The groups are shells around one centre, one inside the other: the same stretched ball of 3 dimensions in 6 sizes.
In the rows, 128 means zero.
Some rows, each with its group after it:
[122 104 164 109 129 115 113 144 113 169  99 107  68 197 118 142] => q307
[152 114 156 122 111 120 125 129 149 160 127 135  95 183 117 138] => q914
[146 141  89 110  89 121 113  82 177 119 170 180 132 111 101 110] => q884
[112  98 179 107 140 115 118 167  89 182  76  85  47 216 118 152] => q644
[136 124 117 109 104 117 107 100 155 136 146 155 110 142 110 119] => q961
[130 128 103 104 101 117 102  91 157 128 152 161 115 128 107 113] => q307
[ 92 100 164  96 144 112 107 163  75 175  72  82  41 203 114 146] => q914
[130 141  90 103  98 120 114  99 154 125 152 163 114 117  98 115] => q961
[100 108 143  96 132 113 102 138  99 159  97 106  64 177 112 134] => q961
[128 116 130 107 113 116 105 109 141 144 132 140  98 157 113 124] => q644
[148 142 105 114  95 124 131 112 162 134 151 162 114 132  99 125] => q395
[158 122 144 123 104 122 130 123 159 153 137 146 104 170 113 135] => q395
[171 148  99 123  81 127 136  95 192 127 174 185 137 121 100 120] => q884
[177 129 141 132  94 126 140 117 180 150 152 161 119 164 111 135] => q914
[ 98 114 138  95 132 115 108 145  94 159  93 104  60 175 107 136] => q644
[150 123 132 118 103 120 120 111 160 145 143 152 109 157 112 128] => q395
[168 141 121 125  91 127 143 119 174 143 153 164 118 147 102 132] => q961
[156 142  91 115  84 122 116  79 188 119 177 187 139 111 103 110] => q395
[108 113 128  97 122 113  98 118 118 146 116 125  82 158 111 125] => q307
[107 109 147 100 131 114 108 142 102 161  97 106  65 182 112 137] => q884
[132 145  78 102  92 121 112  88 164 117 163 174 124 104  96 109] => q644
[145 137  96 110  92 120 112  86 174 123 165 175 128 118 104 112] => q884
[105  95 180 104 144 113 112 166  84 182  72  81  43 217 119 151] => q914
[132 137 109 107 104 122 125 121 142 139 136 147 100 139  99 127] => q307

New rows, each followed by its group:
[104 113 129  96 125 113  99 124 111 149 110 120  76 162 110 127] => q961
[166 154  90 120  81 128 139  98 187 124 173 184 135 114  95 120] => q914
[179 162  67 122  65 128 132  66 219 105 205 216 165  84  94 105] => q914
[141 126 114 111 101 118 108  95 162 133 151 160 116 138 110 118] => q307
[107 120 124  97 122 116 107 129 113 148 112 122  77 157 106 129] => q395
[138 137  88 106  92 119 105  80 171 118 167 177 129 111 103 108] => q307
[110 123 107  96 113 115  98 105 130 134 131 141  95 136 105 117] => q307
[191 156  86 131  66 130 139  75 223 115 201 211 162 103  99 112] => q914
[106 106 145  99 129 112  99 130 108 157 103 112  71 177 115 132] => q644
[111 107 158 104 132 115 115 152 100 168  91 101  60 193 113 143] => q884
[128 104 174 114 130 117 123 156 111 176  93 102  63 208 118 149] => q307
[107  97 171 103 139 113 107 153  94 174  84  92  53 206 119 145] => q914
[111 132 100  96 111 117 108 113 128 133 131 142  94 131  99 120] => q914
[132 110 167 114 126 119 127 155 115 173  98 107  67 201 115 148] => q395
[102 123 113  93 120 115 103 122 113 142 116 127  80 147 103 124] => q644
[188 156  87 129  68 129 139  78 218 116 197 208 159 104  98 113] => q644
[143 149  76 107  86 123 117  84 175 114 172 183 133 100  95 109] => q307
[140 109 171 119 123 120 129 152 124 173 103 112  73 202 117 148] => q307
[168 122 153 129 103 124 138 129 164 159 137 146 104 179 114 140] => q914
[112 102 161 104 133 114 108 144 104 167  94 103  63 194 117 140] => q307
[169 149 106 124  85 128 143 109 182 134 164 175 127 130  98 126] => q644
[ 99 116 130  94 128 114 104 135 101 152 102 112  68 164 107 131] => q307
[ 96 104 150  95 136 112 102 144  91 163  89  98  57 185 113 137] => q307
[143 126 146 117 113 123 138 147 133 161 116 127  83 177 106 143] => q307
[114 124 110  98 113 115 101 108 132 136 131 141  95 140 106 119] => q395
[175 149 101 126  80 128 139  97 194 128 175 186 138 123 100 121] => q395
[111 103 158 103 132 113 106 141 105 165  97 105  65 191 117 139] => q307
[167 146 106 123  86 127 138 104 183 132 165 176 129 130 100 124] => q884
[128 106 158 111 124 116 112 135 124 163 109 117  78 188 118 138] => q644
[173 141 120 127  88 127 142 113 181 140 159 170 124 144 103 130] => q395
